The rows are grouped in 4 ways, from coarse to fine. Each group lies inside one group of the grouping before and may be the whole of it. The rows also spread widely along 12 directions, which tell nothing about the answers.
In the rows, 128 means zero.
Known rows, each followed by its group in each grouping:
[141 131 133 122 135 102 110 151 123 136 139  98 143 148 132 128 130 144
 133 118  91 137 150 141 140 126  85 125 130 146  88 135 134 119] | fubef Tava sez J269
[168 124 131 126  85 160 133 100 102 103 136 136 137 131 112 110  67 147
 108 110 110 118 119 168  87 125 202 114 129 118 117 133  88 158] | Rak dev zop J427
[128 128 122 185 144 150 125 111 146 112  98 163 136 124 117 129  96 111
  93 117 111  79  96 128 101 133 163 109 110 143 150 137  97 141] | Rak lelob nimat J102
[168  93 173 160  83 113 109 161 152 100 104 128  73 134 132 106 143  84
 110 113 162 150 155 156 115 171 121 135 102 134 111 117 116 111] | Fedut Puge Zab J214
[137 110 142 154 119 124 138 140 133 105  86 149 108 133 123 122 117 104
  83 112 163 104 115 138 134 170 143 130 108 129 139 138 103 106] | rida mekub tiz J724
[155 133 143 131 101 101 143 158 129 101 130 115  93 138 166 139 140  82
 126 118 133 138 151 167 130 134 121 127 107 124 109 118 151 135] | rida mekub tifik J196
[199 175 107 101 140 107 202 113  51 100 161 123 134 210 209 101  76 128
 112 109 139 115 119 145 110 111 178  88 146 152 118 140 122 112] | rida Zek buv J560
[173 152 140 120 110 123 125 109 122 127 135 122 107 145 140  93 107 163
 104 146 107 138 162 160 130 154 125 145 119 127 117 149 118 115] | Rak dev zop J359
[124 142 125 136 122 114 155 131 123 121 131 124 168 130 128 140 134 133
 110 112 124 113 137 121 139 103 139 130 131 145 120 132 105 144] | rida gazo zoki J584
[166  98 187 123 133  89 100 158 111 136 115 119 143 155  92 109 105 138
  97  97 113 117 134 127 122 143 123 119 135 134 110 164  59 107] | rida Zek buv J169
[114 128 140 149 126 114 155 140 117 100 140 142 175 129 108 152 104  87
 127  92 126  97 108 120 117  88 164  73 132 129 127 126 102 144] | Rak lelob meli J830
[170 105  86 138 131 151 105 144  90 127  95 115 128 186 167  95 115 126
  93 109 180  86  95 114 113 138 155 115 132 155 129 106 104 105] | Favof teku ner J286
[132 160 145 131 127  82 169 138 136 114 155 118 150 133 133 133 137 123
 133 121 113 159 173 142 160 123  94 131 133 140 106 149 138 113] | Fedut surif daro J529
[149 174 164 137 132 112 161 141 115 102 134 125 145 149 168 189 127 101
 118 140 115 122 166 163 132 113  93 135  95 122 102 160 166 127] | Favof vul Nug J796
[107 115 117 184  92 148 136 157 128 140  72 105 114 107  76 135 122 138
 105 102 114 136 169 130 157 175 121 169 109 153 124 141 108 109] | rida ref gisaz J390
[141 157 158 144 140 124 175 124  87  93 108 160 170 156 143 163  59 124
  88 104 106  77 117 140 101 125 184  85 105 136 135 189 109 121] | fubef Tava repup J898
[125 139 148 163  97 138 153 106 155  99 126 147 132  94  84 128 117 133
 105 127 124 161 161 161 134 147 131 153 122 119 118 139 100 140] | Favof vul pes J674
[140 145 146 136 159 110 117 125 156 142 130 126 148 142 148 141 162 135
 110 153 118 116 145 134 146 115  59 149 119 130 109 133 140 126] | Rak dev bukil J345
[115 140  55 170 143 143 184 111 122 123 123 126 150 137 133 121 118 127
 123  97 123 121 114 115 138 116 157 114 149 170 129 102 111 143] | rida ref gisaz J422
[130 127 136 141  94  88 122 175 142 138 114  98 122 116 120 116 156 127
 125  95 101 151 175 119 133 119 133 153 129 160 137 113  99 139] | rida mekub zeg J641
[114 129 101 158 109 110 101 147 157 164  93 100 120 102  76  94 142 176
 117 108  58 144 170 114 154 160 124 183 130 156 146 139  81 128] | rida Zek Gami J399
[113 175 135 139 120  73 217 103 116  80 159 159 158 126 105 109  68 120
 112 102 112 137 147 134 142 134 200  88 150 125 161 161  75 118] | Favof vul pes J823
[174  84 179 144 141 130 105 138 109 125 144 116 148 147  87 114  80 116
 122  87 112 135 114 147  97 112 120  85 155 144  70 128  82 133] | Rak dev deki J750
[126 140 106 112 138 161 133 121  93 159 117  99 217 152 114 153 148 182
 100 129 156  93 136 105 167  96  86 161 140 136  92 134 127 110] | Rak dev bukil J836
[148  94  96 155 101 181  97 138 132 123  84 121 113 138 146 138 153 113
  92 116 168  87  99 136 107 129 143 155  96 139 117  93 125 149] | rida gazo Pek J670
[134 153  76 118 127 117 150 110 160 121 138 138 130 130 178  98 190 153
 109 162 173 141 136 118 158 115 108 158 127 145 120  87 140 136] | fubef Natop Dip J367
[209 133 164 145 175 151 154  96 126 116 134 144 124 172 163 106 116 140
  72 148 170 143 120 164 119 148  70 136 136 150  75 142 130  99] | rida mekub zeg J791
[134 100 100 125 131 117 119 122 139 131 151 104 113 139 100  90 132 125
 124 119 133 132 110 142 163 156  99 120 140 123  93 108 116 108] | rida gazo Pek J55
[181 146 156 119  93 142 109 118 151 108 117 145 111 136 185 148 152 133
  87 169 130 112 151 183 101 128 122 176  73 110 112 144 144 168] | rida gazo zoki J200
[141 157 173 110 100  74 156 157 125 119 128 127 172 140 150 134 171 138
 101 125 174 141 192 114 162 114 103 157 123 142 124 153 118 100] | Fedut surif daro J424
[156 158 126  59  53  57 118 164 136 125 166  79  97 130 177 113 162 136
 158 138  82 168 206 181 144 119 128 163 106 105 115 119 155 161] | rida mekub tiz J724
[144 109 125 159 137 147 103 116 135 129  98 157 181 133 109 111 102 160
  77 109 126  86 104 110  87 116 181 124 138 151 151 137  49 154] | Favof teku ner J286
[124 115  89 167 120 159 129 136 108 146 109  90 130 132  93 113 110 137
 125  91 111 130 131 123 137 132 132 134 147 161 113 105 109 119] | Rak dev bukil J345
[195 121 158 107 147 118  94 141 133 134 150 102 152 171 175 136 165 131
 123 137 140 144 146 157 118  99  46 145 127 141  56 125 152 130] | Fedut surif daro J529
[138 101 118 112 150 111 100 143 112 122 143 102 109 168 126 126 113  88
 142 126 124  93  91 151 163 155  83  86 117  97  84 124 151  92] | Rak dev zop J359
[148 117  91 150 142 162 111 114 143 130 118 113 116 140 143 128 141 127
 113 135 124 111 106 149 129 135  98 145 117 139  92 109 139 142] | rida gazo zoki J584
[133 145  72 145 100 177 145 125  79 117  79 126 142 153 160 141 108 133
  93 107 154  60 108 112 118 123 200 134 102 144 157 122 121 127] | Rak dev zop J359
[156 126 127 170 133 141 153 158 119 108 129  96 106 139 162 165 130  69
 142  99 114 149 136 165 113 105  95 117 120 155  73  97 169 147] | rida mekub tifik J196
[128 144 129 117 122 110 117 133 133 124 138 113 128 134 134 146 131 120
 136 141  90 107 141 153 150 129 102 128 102 104 110 140 149 133] | Rak dev zop J359
[127 168  61 122 102 111 165 119 131 113 136 124 118 134 172 114 150 132
 128 124 105 121 138 135 138 116 172 146 116 134 155 109 127 162] | rida Zek buv J169
[149 117 114 141 168 139 141 116 136 117 142 125 154 144 147 144 129 110
 123 116 127 117  96 148 118  99  98 111 137 142  83 107 134 150] | rida mekub tiz J724
[148 134 117 128 111 154 120 132  84 131 113  96 126 152 117 135  83 140
 120 116  97  98 131 154 133 153 136 128 109 120 105 152 135 109] | Rak dev zop J427
[130 118 122 122 106 156 114  98 132 128 141 125 154 113  72 128  98 157
 121 130  90 117 125 170 133 139 133 137 125  93  97 142 112 151] | Rak dev bukil J836
[167 125 131 111 105 133 142 133  91 108 152 123 178 159 161 142 117 114
 124  98 146 112 119 139  88  55 173 100 145 138 103  95 111 171] | Rak dev bukil J836
[133 109 150 140 148 110  95 156 132 162 131  84 154 139  93 131 143 137
 132 113 100 136 151 125 152 116  53 136 144 144  83 125 118 113] | Rak dev bukil J345
[130 101 152 131 143  94  99 151 111 141 134 106 151 150  70 104  88 123
 124  98 105 102 116 122 148 145 115  87 143 128 108 151  84  90] | Rak lelob nimat J102
[115 130 109 188 159 163 208  76 114  97 135 168 172 127  82 116  68 118
  95  94 150 114  81 123 128 124 172  82 166 148 127 125  81 122] | Rak dev bukil J345

New rows. What belongs after each?
[169 102 137 122  81 150  85 155 108 124 133  90 108 143 121 125 115 111
 140 114 119 132 137 170 105 126 124 123 110 117  80 110 136 140] | Rak lelob meli J830
[131 140 164 151 124  91 128 139 148 121 120 140 131 123 105 111 110 138
 101 136 101 131 165 141 141 161 118 133 119 126 140 169  95 114] | Favof teku ner J286
[162 127 129 160 128 144 132 135 123 120 113 121 127 140 142 137 124 121
 112 105 102 128 130 144  95 110 135 138 121 157 109 121 109 158] | rida Zek buv J169
[174 145 127 155 140 155 149 108 115 130 114 117  97 156 140 121  91 150
  97 144 103 138 152 177 134 183  89 152 108 140  91 165 144 102] | rida ref gisaz J390
[132 126 128 121  89 108 120 139 116 116 152 112 154 119  93 121  80 139
 141 102  60 131 147 160 108 118 181 109 134 116 122 145  88 166] | Favof teku ner J286
[153  83 122 134 148 162  86 128 130 130  89 143 166 158 143 156 147 124
  82 127 172  59  76 129 112 120 116 133 105 124 105 121 109 145] | rida ref gisaz J390
[153 118 160 138 132  95 114 141 148 126 154 131 158 133 121 109 138 117
 125 109 124 139 135 121 104  82 119  97 151 148 110 107  87 149] | Rak lelob meli J830
[133 118 107 138 133 113 135 138 119 116 122 125 127 146 124 122 116 107
 121  97 109 103 103 130 128 131 153 109 126 133 129 125 100 135] | rida Zek buv J169
[128 155 163 100 144  59 195 133 131  87 174 150 173 145 165 160 157  82
 119 136 174 121 132 142 172  97  96  95 130 102 106 134 147 123] | rida mekub tifik J196
[129  83 141 140 164  91 113 170 133 124 110 134 161 165 145 154 164  76
 110 103 180  82  89 100 144 106  91  93 128 139 108 105 110 117] | rida ref gisaz J390
[126 126 165 155 155  80 150 144 158 110 144 145 160 129 132 147 154  91
 113 115 132 125 129 120 136  89  99 105 135 147 111 121 104 145] | rida gazo zoki J200
[151 107  93 186 149 149 140  84 152 113 138 156 116 125 110  71  84 121
 113  91 104 135  83 135  77 117 189  88 169 166 138  85  62 166] | Rak dev bukil J345
[164 115 126 127 177 133  43 125 183 148 115 135 127 158 178 136 188 121
 105 172 133  73  95 133 115 117  43 140  93 116 106 113 152 140] | Rak lelob meli J830
[134 127 109 149 153 107 115 117 154 132 129 135 115 139 126 100 112 123
 120 120  87 106 113 133 123 139 135 107 134 135 140 123 104 133] | Rak dev bukil J836
[106 129 126 136 107 116 148 123 111 123 125 135 183 116  76 121  99 148
 110  93 118 104 129 105 139 112 182 109 145 134 146 138  65 131] | Rak dev zop J359
[150 119 135 165 168 138 151 154 111 133 145  76 143 146 126 165 127  96
 148  96 103 158 139 153 137 100  43 113 148 164  39 111 163 125] | rida mekub tifik J196
[124 104 138 138 131 129 116 136 111 120 126 121 155 134  87 141  94 111
 125  99 107  92 102 133 130 124 140  93 128 118 107 135 101 127] | Rak dev zop J359
[154  93 160 174 116 181 110 155 108 112  85 120 124 142 124 167 131  87
 101 113 178 108 115 141 119 128  94 130 100 137  80 110 140 116] | Rak dev zop J359
[151 124 114 152 106 145 112 149 123 135  81 111 100 146 148 137 128 130
 104 124 116 109 148 149 123 161 125 160  92 143 121 138 132 128] | rida ref gisaz J422
[153 102 171 126 121  88  99 134 198 119 123 162 142 113 146 112 213 123
  83 146 196 136 138 124 133 110  88 158 126 126 124  95  93 150] | rida mekub tifik J196
[112  87 133 157  96 140 130 143 144  90 119 136 106 102  81 155 130  69
 134 106 134 123  98 166 143 151 126 119 101  92  95 108 125 148] | rida Zek buv J560
[ 96 148 116 155  89  88 194 129 135  90 153 124 124 101  82 105 111 105
 138  98 126 179 165 138 168 142 158 114 150 130 133 115  98 118] | Favof vul pes J823
[150 112 131 119  84 131  81 129 155 117 148 110  71 117 104 106 115 111
 145 145  87 142 139 197 128 170 109 129  96  82  92 127 146 141] | Rak lelob meli J830
[204 107 134 127 164 179  76  93 131 143 117 132 136 177 165 114 131 156
  81 157 154  95  94 157  94 128  80 148 121 131  82 122 127 130] | Rak dev bukil J345
[177 100 118 167 165 168  76 126 149 137 105 120 131 153 155 137 157 122
 103 124 145 117 104 135  90 108  78 145 126 162  88  92 123 144] | Favof vul Nug J796
[136 134 135 130  77  86 161 135 130 102 160 119 112 116 109  92 110 121
 132 103 109 166 162 154 136 131 168 117 143 133 120 122  91 145] | rida gazo zoki J584
[166  96 144 131 127 127 107 133 133 115 136 135 152 151 133 103 136 125
 102 126 178 130 115 135 117 116 115 116 144 133  99 106  92 133] | Favof teku ner J286
[ 99 152  78 134  94  82 167 123 148 116 156 116  95  95  91  78  97 147
 152 112  54 169 161 145 154 156 176 119 138 135 140 126 104 138] | fubef Natop Dip J367
[202 122 139 146 166 161  75 113 149 156  94 127 127 169 177 113 157 171
  65 158 140 103 127 135  99 131  70 178 111 166  98 135 114 129] | rida gazo zoki J200
[142  88  88 130  99 203 105 114 113 116 108 123 167 131 118 150 141 131
 100 114 175  84  79 144 115 105 152 147 113 120  88  94 114 169] | rida gazo zoki J200
[150 106 141 104 114 129 124 118 120 103 117 151 122 158 130 133 114 116
  88 148 173  82 100 170 154 183 123 125  91  75 109 160 128 104] | rida ref gisaz J390
[160 103 183 150 164 114 122 151 132 114 131 128 145 146 121 161 109  88
 115 104 103 113 108 157 106 115  97  98 122 132  84 143 120 139] | rida mekub zeg J791
[176 116 193 133 154  90 106 165 120 133 107 126 143 164 145 139 114 118
  91 105 110  97 132 131 100 121 120 117 118 148 120 162  96 120] | rida mekub zeg J791
[101  92 123 226 139 121 105 164 139 147  50 121  75 119  46  92  71 107
 100  67  77 103 125  98 130 202 157 112 129 173 172 143  60  78] | Rak dev bukil J836
[147 134 155 140 136 122 102 144 157 130 149 101 124 130 139 152 157 106
 143 155 102 143 156 170 143 114  33 141 105 121  66 121 173 136] | Rak lelob nimat J102
[179  94  51 186 129 217  92  99 139 147 101  90  56 141 124  73 112 152
 109 117 111 144 104 164 101 174 114 162 128 172  85  82 128 133] | rida gazo Pek J670
[145 133 117 137  89 150 141 112 130  94 126 151 134 127 134 116 116 131
  99 139 155 123 129 160 122 141 163 137 114 111 129 127 113 146] | Favof teku ner J286
[163 136 119 108 102 113 150 106 123 103 168 128 123 136 129  99 107 135
 130 119  98 149 131 172 116 124 162 121 137 115 107 125 101 162] | rida Zek buv J169
[130 142  96 173 145 148 142 136  94 131  73 113 114 156 116 127  74 131
  99  95  99  82 125 126 140 193 147 130 105 155 142 181 125  70] | Fedut surif daro J424
[120 110 114 189 145 168 124 102 162 120 106 138  98 106  71 108 105 142
 106 133 106 147 116 163 153 202  77 140 119 136  89 139 129  99] | fubef Tava sez J269
[ 96 110 116 105  84  88 118 163 127 125 137 107 158 122  99 132 157 109
 142 101 141 111 134 116 165 104 142 118 134 107 128  97 109 138] | Rak dev bukil J836
[146 115  74 127 107 153  94 120 132 129 105 116  94 143 141 105 130 136
 106 133 123  89 107 151 131 163 149 151  99 120 128 119 123 136] | rida gazo zoki J200
[156 121 131 144 165 171 119 110 117 131 109 136 166 162 141 156 122 130
  89 138 154  78  95 137 123 119  91 129 118 128  94 135 136 120] | Rak dev bukil J836
[140 117 118 174 121 143 107  99 164 123 111 149  98 105  91  88  94 142
 104 119  82 125 118 146 104 161 162 126 125 136 144 127  79 146] | Rak dev zop J427
[196  99 187 147 156 144 134 127 117  89 132 160 156 165 153 157 111  84
  95 113 161 111  83 161  81  98 118  97 127 131  73 127 111 150] | rida Zek Gami J399
[161 162  87 137 121 154 184  84 127  90 121 158 110 144 187 116 112 128
  88 141 153 112 114 164 116 145 169 140 108 131 139 126 140 140] | rida mekub tiz J724
[131 159 134 108 112  46 132 138 155 130 132 128  88 134 130  84 144 146
 115 146  94 134 172 138 178 184 113 152 110 109 157 160 108  98] | rida Zek buv J560
[182 130 103 138  87 188 122 113  92 132 111  93 132 148 133 113  95 171
 108 110 105 128 155 161  91 144 163 162 116 152  97 139 120 136] | Fedut Puge Zab J214
[180 122 175 150 127 182 135 101 109 112 126 144 150 145 105 127  91 141
  82 139 165 126 124 164 109 140 102 127 121 124  75 153 116 111] | Rak lelob meli J830
[126 113 119 155 172 126 123 110 162 115 149 150 175 128 116 130 128 117
 119 129 118 112  92 133 121 102 106  98 145 130 106 115 102 159] | Favof teku ner J286
[127 115  98 141 120 158 153 107 114 121 152 119 195 119  95 143 108 138
 123  85 109 114 103 132 106  71 171 111 152 147  98 105  91 180] | rida gazo Pek J55
[183 118 123 140  81 151 123 131 107 141 137  86 118 139 116  74 115 165
 122 101 128 187 175 147 107 114 137 151 164 171  89  90  94 137] | Rak dev bukil J836
[ 59 149 129 128 108  51 161 149 147 114 150 130 157  97  73 149 114 100
 153 102  60 110 150 126 175 122 156  96 126  96 156 148 108 140] | Rak dev bukil J836
[173 134 134 193 153 162 119 126 147 124  79 142 100 142 164 141 129 122
  83 126 101 111 126 144  81 134 116 158  98 169 126 135 117 150] | rida Zek buv J169
[118 120 131 171 135 144  77 144 169 157 108 103 135 101  86 146 146 137
 131 127  61 125 150 134 125 124  71 153 108 141 103 129 127 148] | Rak lelob meli J830
[173 131 180 142 142  88 136 114 173  80 164 183 136 133 176 124 128 100
 110 130 118 145 120 164  72  89 137  88 130 142 110 115 107 180] | fubef Tava sez J269
[130 133 100 128 146  65  97 139 183 124 142 131 120 131 164 112 158 106
 145 116  70 110 124 130 115 113 135 114 121 139 150 115 119 162] | Fedut surif daro J424
[129 196 143 138 100  58 200 134 161  97 134 157 112 116 180 122 154 119
 103 139 118 148 189 138 146 129 157 150 108 140 180 143 126 140] | rida mekub zeg J791
[138 151  97 102 104 115 155 140  91 142 140  84 158 154 138 131 124 160
 134 117 110 132 167 140 159 121 124 144 133 138 100 137 132 126] | rida ref gisaz J422
[155 125 161 124 133  87 138 139 130 114 143 129 132 147 127 119 128 116
 116 117 118 135 136 145 134 127 112 118 131 126 106 140 101 128] | rida Zek buv J169
[201 130 127 190 167 198 109 100 149 129  86 141  87 161 188 119 144 130
  72 160 164 123 119 149  96 146  62 164 105 169  91 110 153 120] | Rak dev deki J750
[132 119  99 114 113 144 129 147  67 136 132  67 138 158  94 144  79 130
 142  97  84 101 124 158 157 149 127 119 120 118  77 154 137 108] | rida gazo zoki J200
[128 135  89 174 166 151 164 116 146 115 119 131 144 128 153 153 140 105
 119 112 122 119 106 134 122 100 107 126 129 161 105  98 143 154] | rida mekub tiz J724
[121 160 104 146 120 125 184 129 108 104 134 112 101 144 139 147  96  97
 127 122 100 112 137 165 158 159 131 117  99 119 116 151 164 110] | rida gazo Pek J670
[133 107 168 171 159 105 160 148 138 105 132 145 155 146 134 141 161  69
 108 108 203 133 113 107 144  91  80  94 152 155  99  88 115 111] | Rak dev bukil J345
[203  60 144 192 180 190  49 122 148 149  72 134 112 156 117 105 121 138
  73 105 125 106  76 133  59 141  95 143 129 177  87 114  69 141] | rida Zek buv J169
[158 107 164 136 143 116 116 158 111 137 114 109 158 150 114 140 115 126
 105  95 113 111 128 131 117 117 117 122 132 149 101 145  98 123] | rida mekub zeg J791
[119 143  65 194  71 174 159  90 159  82  95 168  63  90 133  99 106 107
 105 121 121 123 116 154 103 161 226 137  97 135 179  94 112 168] | Rak dev zop J359
[121 123 100 123 127 115 138 133 143 110 123 140 163 129 156 149 158 107
 115 112 145  90 102 124 125  90 152 125 120 127 135  99 118 166] | rida mekub tiz J724
[169 124 143 145 144 112 127 140 133 122 128 119 125 157 151 109 139 117
 114 112 147 144 142 135 127 132  91 127 136 160  97 126 124 104] | Fedut surif daro J424
[ 94 144 114 138 123  71 140 107 216  96 153 173 141  92 135 133 173  99
 133 142  94 109 129 138 136 120 144 121 105 102 160 121 120 179] | Fedut Puge Zab J214
[130 121 150 180 119 125 127 152 150 108 112 135 102 121 117 135 130  79
 119 117 131 129 134 137 123 136 111 111 108 137 120 118 128 124] | Rak lelob meli J830
[180 130 143 134 143 167 146 102 117 108 134 145 172 157 168 151 135 132
  84 140 170 107 108 151 103  89 114 135 122 140  81 125 125 155] | rida gazo zoki J200
[133 146 140 153  96 143 165 143 125 137 124  93 157 110 104 141 174 159
 117 123 142 190 199 132 167 109  65 193 135 159  76 118 126 129] | rida Zek buv J169
[137 120 182 177 133 112 181 146 137  83 144 153 145 130 133 157 136  56
 119 105 176 152 130 138 124  86 105  88 142 145  93  94 126 138] | Rak dev bukil J836
[132 123  99 122 106 138 167 111 110 100 136 137 165 140 118 105 132 130
 107 104 200 124 112 126 157 135 153 122 145 129 112 116 107 106] | Fedut surif daro J424
[165 108 130 153 119 145 104 140 130 110 115 126 125 145 149 142 133  99
 114 107 146 120 116 146  91 109 136 125 120 144 107 100 114 152] | Favof vul Nug J796
[170 109  64 111  94 134 119  97 162 110 174 124 114 119 160  72 157 132
 139 116 137 162 108 163  96  90 170 128 158 136 107  45 106 202] | rida mekub tifik J196
[119 109  97 150 152 137 100 116 151 141 136 111 129 119  86 118 114 128
 141 114  68 116 107 141 137 134 104 115 135 127  99 118 117 145] | Rak dev deki J750
[130 118  83 152 116 144 112 122 148 136 104 121 112 126 125 108 140 139
 100 118 120 102 116 126 130 147 145 151 114 144 139 113 109 135] | rida gazo Pek J55
[102 175 145 117 100  67 175 160 120 124 146  90 140 109 109 162 110 127
 152 112  40 147 201 161 166 130 118 140 111 118 118 173 146 132] | rida mekub tiz J724
[108 168 103 110 111 112 164 116 150 114 153 132 165 122 168 157 194 121
 128 160 157 122 148 135 172  86  96 155 114 106 122 100 166 154] | Rak dev bukil J345
